There are 5 ways to turn a row about zero (a turn may also mirror it). The second row of each pair is the first, turned, with some noise. The first 50 pairs use one turn. New pairs use 3 turns, one after the other, and a turn may come again.
Known pairs, each followed by its turns in order:
[  7   1  40  27  18  42 -16  28  36]
[ 21  33 -21  12  -7  -1 -47 -48  -2] | (2)

[ -2   4  33   8 -29   0  24 -36   6]
[-10 -13 -43  26  13  14 -25  -2 -15] | (3)

[-24 -30 -30   5 -37  38 -42  36  21]
[ 44  24 -26  69  -3 -12  22  -6  -8] | (0)

[ 12   6  23 -26  -7 -33  19  11  24]
[  5  10  25 -26  -3  -7  -3  38 -27] | (4)

[-33   6  -8  26  13  10  41  -2  -9]
[ 28 -16 -29  -9  22  -1 -13  22  25] | (2)

[  5  41  -5  35  25  -8 -17 -26  27]
[ -9  11 -28 -44 -40 -12  20  -8 -16] | (1)

[ 30  12   7  33  31  42  35  26 -25]
[-25  -1  24  19 -35  56  37  20  -4] | (3)

[ 22  12 -24  14  25  30   4  30  35]
[-24 -46   7   9  26 -27  32  -5 -14] | (4)

[-30 -27 -39  41  26 -27  39 -26 -24]
[-16 -35 -40  -5  19  31 -10  17  64] | (0)

[  9 -30  28   9   0  34  32  -8 -31]
[  8   6  49  17  29 -24  22   5 -11] | (1)

[-29 -16  16  20  -5  35 -23  11  41]
[ 59 -14 -15  -7  -3 -12  19 -29  13] | (1)

[-26  -2   8 -11 -14  -1  20  16   1]
[ 14   6   2   6 -22  -9 -16  23  12] | (0)

[  9   7 -18 -20  17 -11   2 -14 -38]
[ -7 -10 -16 -24  37  -2 -20   7  -8] | (0)

[ 38 -32  13 -11  13  33 -24 -40  34]
[  4   6  52  48 -24  -8 -39 -12 -11] | (2)

[  2 -23 -27  17   8 -11 -33  28 -35]
[-25  25 -31  26 -11 -13  38   8  19] | (2)

[ 32  11 -36  14  40  13  13  -8  -6]
[ -5 -30 -24   6  54 -11  -3 -13  -7] | (4)

[-15   7  19 -32  29  34 -29 -37 -27]
[ -9 -25  -7  47 -15 -13  33  -9 -44] | (1)

[ 28   6 -26 -11  26 -10  33 -28 -29]
[-14 -31   8  -7 -25 -12  -9  51  16] | (2)

[ 12  35  -7  11  11  35 -18 -25  -4]
[  5 -26  -3   7  -5  -6  26  41 -28] | (3)

[  2  -2   4   1   3 -36  -8   0 -27]
[-19  21   2 -17  -3   2  20  26   1] | (2)

[ 34 -33 -15   2 -23  16  -8  31  -2]
[  8   3   5   4  36 -27 -40 -16  16] | (1)

[ 42   8  36 -40  41  10  24 -40   1]
[ 29 -19 -16  17  11 -29 -56  40 -32] | (4)

[-29  17 -12  34  18   2   6  17 -30]
[ 16 -35 -34 -11  -9  18  12  25   3] | (0)

[ 26  19  28   2 -25 -16 -22  20  -5]
[ -8  26   1 -29 -26   6  14 -24 -25] | (2)

[-27 -42  -8 -16  32  15 -10 -14  19]
[ 15  15 -25 -23 -27 -21  25 -30  -9] | (3)

[ 21  41  23  37 -15 -26  13  25  17]
[ -8 -21  43   1 -34  42  16  16 -20] | (0)

[ 19 -35 -31   2  15  41   3   8 -16]
[  7 -39 -14  36  16  29  12 -20 -11] | (4)

[-16  38  32  17   8 -21   8   2 -17]
[22 18 -6 29 26 26 -3 27 10] | (3)

[-37 -16  -5  26  -7   3   9  36 -19]
[  9   1  13  27  -2   6  18 -30  44] | (3)

[-40 -35  40  -4  -4  29  34 -36   0]
[ -1  20 -45  37 -55   9  -7  27 -22] | (4)

[ 29  12  29  39  37  -5  37   3 -35]
[-24  41   8  40 -15  48  11  29  -8] | (3)

[-25 -12  36  35  22  -1  41  30  12]
[-56  14 -12  17  -3   9  17  50  -6] | (4)

[  7 -30 -38   6  40 -13  13  22 -39]
[  8   4  20   8  -5 -24 -52  48 -22] | (1)

[  6 -17 -20  29  38  13   7  20  36]
[-47 -39 -12   0  14   0  20  -1 -18] | (4)

[ 23  24  23  25  20  10 -40 -41 -15]
[ -7 -27  -6 -34   6   9  19 -57 -27] | (0)

[ 31 -10  23   9 -30 -34 -37  22  17]
[-21 -13  35  48 -14   5  -7 -19 -36] | (0)

[ 20  39   1  19  33 -34 -38 -16 -40]
[-43 -12  -1 -29 -32   3 -18  -3 -59] | (1)

[-33   7  -1  21   8   5  33  22  28]
[ 15  -3   0   8  21  31  27 -38   1] | (3)

[-35 -15  -9 -18  21 -35  -6 -20 -15]
[ 11   1 -30 -38 -14  26 -18  12  19] | (4)

[  3 -36  10  -2  31   3 -16 -34 -16]
[ -1  32 -27   7 -37 -24   3   8 -15] | (3)

[-22 -34  11 -13 -23   6   3 -32   4]
[ 22   1  35  17  32 -13   9  10 -16] | (2)

[ 26  21  31  22   2  -7 -39   4  25]
[ -1  -3 -27 -42  11   4   6 -41 -26] | (1)

[-20  27  32  -2 -33  34   0 -39  24]
[ -4  -9  -3   7  -9   3  66 -37  23] | (1)

[  0 -38 -17 -31  39  28 -22  35  32]
[-45  -5  -3  48  15 -26 -26 -40  14] | (2)

[ 4 38 23 14 22 15 41 22 27]
[ 16 -11 -25 -39  -5   8 -50 -22  12] | (2)

[ 21  -6  35   7  -4  18  16   2 -17]
[ -4   1  27  -4  35 -11  19  -8 -14] | (1)

[-22  21  27  36  37  37  26   9   5]
[-41   0 -30  40   5 -29  14  29  18] | (4)

[-23 -15 -35  29  -8  15 -30 -23 -19]
[ 24 -15 -45  19  21  17   2 -31  10] | (0)

[ 41 -17 -35 -26 -17  41  25   1  23]
[-51 -41   3 -43 -21   7   6 -15 -17] | (3)

[ 30  29 -25  34  13 -22   1 -16  -4]
[-20 -18   4 -16  21  52  14  -6  -9] | (0)

New pairs. What belongs after each?
[ 14  30  35  24   7 -23  17  13  28]
[ -4  -3 -13  36  24   7 -50   9   1] | (2) (3) (1)

[ 18  32  -1  34 -35 -30 -35 -39 -37]
[-11 -22  35  -6  33 -32 -10  38 -55] | (1) (2) (1)

[ -7 -25  38  -5 -28 -34  18  41  -8]
[ 22  -2  12  37 -16 -41 -19 -44   3] | (4) (3) (2)

[-27 -38 -23 -20 -13 -20  -2 -23 -34]
[  4  56  -8  -9  -1   6  18  39 -16] | (3) (3) (3)

[  3   9  13 -33 -41  -8 -23  32 -26]
[ 31   6 -24  46  10  12  -4 -28  27] | (1) (4) (0)

[-24   4   1  16  18   1  21  13  21]
[14 18 11 -9  9 -3  9 32 17] | (4) (4) (0)

[-22 -19 -32  42  15  -5  -7  36 -18]
[-62  -5 -28 -10   6  -5  27  -7   0] | (4) (3) (3)

[  5  22  20  10 -20  -7 -39 -33  36]
[-32  26 -30  31   8 -17  16 -29 -18] | (0) (0) (1)

[ 25  18 -23 -14  -1  -8  17 -26  13]
[-15  14 -16   7   4  20   8  30  27] | (1) (4) (1)

[-15  -4  11 -36 -28  40  40  25  -2]
[  9 -34  23  -5  28  12  12  11 -58] | (0) (2) (2)

[-20  35  35  35  39  27 -39  30  24]
[-37  -4   3 -47  34  30  11 -55   0] | (4) (3) (0)

[ 12  17 -10 -27  40  30 -31  35 -15]
[-54  -8 -29 -25   7 -25  -3  10 -31] | (4) (1) (1)

[  8   2  -8 -11 -28 -18  -1  41 -31]
[  3  18  14 -18  32 -11  40 -10 -17] | (3) (4) (2)

[ 37 -26   0  14 -17  17  30   5  -5]
[-32 -27 -10 -15  19 -25   2  15 -19] | (1) (3) (1)

[ 21  32  31 -42 -30 -31 -33 -31 -20]
[-37  -6  19  17  -4  10 -63  47 -13] | (2) (2) (1)

[-39  33 -17  37   8  38   0   8  -7]
[-36  -8   8  -3 -28  -9  14  44 -41] | (3) (0) (4)

[ 13 -31 -10 -24  11  37 -27  34 -26]
[ 27  19  43  15 -43 -25   9  -6   3] | (2) (1) (4)

[ 32   2 -39 -14 -35  35  10 -36 -33]
[ 27  18  -4 -19 -10 -11  41 -65 -20] | (4) (2) (2)

[ 30  32 -24 -19  -2  30 -11  -9  33]
[ 14  21  -6 -43 -44  -5 -10  10  17] | (2) (2) (2)

[-31  25  -3  40  32   1  -4  25  22]
[ 16 -16 -45 -10  22 -30 -26   4 -25] | (4) (3) (4)

[ 33   7  28  25   2  28 -22 -35 -30]
[ -3 -18 -36 -40 -37 -19 -15  20  18] | (1) (3) (1)

[-18 -38   7  20 -28  17  30  30  -4]
[  1   9 -21  -3 -11 -49 -11 -24 -34] | (3) (0) (4)

[ 35 -23  -7 -21 -35  -5 -31  11 -28]
[-10 -37  29   6  23  43  -6  19 -12] | (1) (3) (0)

[-17  18  19 -34 -29  31 -40   6 -16]
[ 14  -2  38 -25 -19  -1 -17   1 -54] | (4) (2) (2)

[-28  41 -35  32  -6 -22 -23 -16  -5]
[-21  13  30   2  18 -35 -37 -38  10] | (1) (0) (4)

[ 17  -2 -19  32 -28 -18 -16  25 -37]
[ 18  -8  42 -27  27   8 -16 -31  -7] | (1) (3) (4)

[ 10  -6 -19 -31 -14   7   2 -39 -27]
[ -4 -14 -17  -6 -36  20  24   9  34] | (1) (4) (1)

[ -2  -7 -11 -13  36  -9  -2   8  12]
[-20 -10  -6   3  26  -9   5 -24   6] | (1) (2) (3)

[ -5  29  39  37  -1  28 -19  19  25]
[-19  17  -3  -6 -10  36   8  10 -59] | (3) (1) (1)

[-16  -5   7  38  14   2   5  18 -28]
[ 24 -18  17  15 -28  17 -24  10   3] | (1) (4) (3)

[-20  -3  28 -39  18  41   0  26  12]
[ 32   9  -2 -31 -20   7 -10  29 -43] | (4) (1) (3)

[ -8 -20 -41  16   8  38  38 -27  -6]
[-26  21  -3 -26  25   7  -1 -15 -59] | (2) (1) (0)

[ 13   9  30  29 -35  25  20  33 -11]
[ 39  10 -35  16 -32  -7 -31  -4  24] | (4) (3) (2)

[ 35  42 -32  11 -36 -21 -35  24  39]
[ 58 -40  31   7 -43 -13 -15 -23   8] | (3) (4) (3)

[-17  18 -30  29  25  21  17  22   7]
[  1 -15   3  25  -6 -19 -20  41  26] | (4) (4) (1)

[ 20 -34  -2 -31 -40 -14  31 -16 -28]
[-57  -1 -23 -33  -5  11 -24   3  25] | (1) (1) (3)

[ 42 -13  29  -1  30  34  33 -18 -41]
[-16  19 -52  -4 -37  -9  17 -29  46] | (4) (4) (0)

[  2 -15  15 -11   9  25 -24 -35 -12]
[ 19  -4 -17  27   5 -29 -15  23 -15] | (3) (4) (4)

[-25   2  36 -11  19  41  19 -32 -24]
[ 12 -29 -14 -20 -53 -37  12   3  17] | (0) (1) (1)

[ 10  -9  24 -19 -21 -18  10  30 -33]
[-16  16  27   6 -30 -38   7  17  -6] | (3) (3) (2)

[ 21 -31 -31   2 -41 -30 -27  28 -37]
[-51  35 -16  28  12  44  29  15  -3] | (4) (0) (1)

[22  2 -4 19  1 35 12 28 10]
[ 17  18  17 -20 -12  -2 -36  11  13] | (3) (1) (2)

[ 22  14  37 -38  42 -30 -21 -21  -3]
[ -5  -7   5   4  33  46  10 -61  -6] | (1) (3) (3)

[ -7  19  19   7 -22  26 -25 -14 -17]
[-13   8 -23   3  29  12  36  -8  -2] | (0) (3) (2)

[ 25  34 -26  37 -37  -2  34 -18   1]
[ 26 -35  28 -34 -29  -1   5 -23  37] | (4) (2) (3)

[ 41 -14 -35  31 -31  -9 -32  39  24]
[-40  41 -23  49   7  -7  36 -24  -6] | (0) (3) (4)

[ 35 -42   8   6 -28  18 -15  39  39]
[-30  22  20  17   9 -37  38 -41  28] | (4) (4) (4)

[ 10 -29 -28  -9   7 -11  -6  23   0]
[-13   9  14 -24   9  -6  36   8  -5] | (0) (3) (1)

[ 19  36   8  24  36 -24   4  12  -6]
[ -5 -23  32  28  15 -11  11   6 -43] | (1) (4) (4)

[-13 -23  -7   7 -15  41  -3  36  14]
[ -1  43  17 -34 -21 -12 -20   5 -13] | (3) (2) (2)

[ 37 -16 -36  19 -22 -16 -38 -36 -34]
[-30  17  39  54  -3   8   3 -25  39] | (4) (2) (4)

[ 16 -23 -12  27  24   6 -35 -31 -35]
[ 30 -35 -18   3   4  27  12 -46   5] | (0) (4) (4)

[-36   7 -32 -41  -8 -28 -21  16  24]
[-21  11  33 -23   0 -35 -27  28  35] | (4) (0) (4)

[ 39  11  -7  -9 -28  22 -26 -24 -25]
[ 55   1  -9 -15 -25  -1   2 -28   6] | (2) (3) (1)

[-17  35  21 -17  12  36  35  28  28]
[  0  14 -12 -48 -38   1  28 -40   1] | (4) (3) (0)

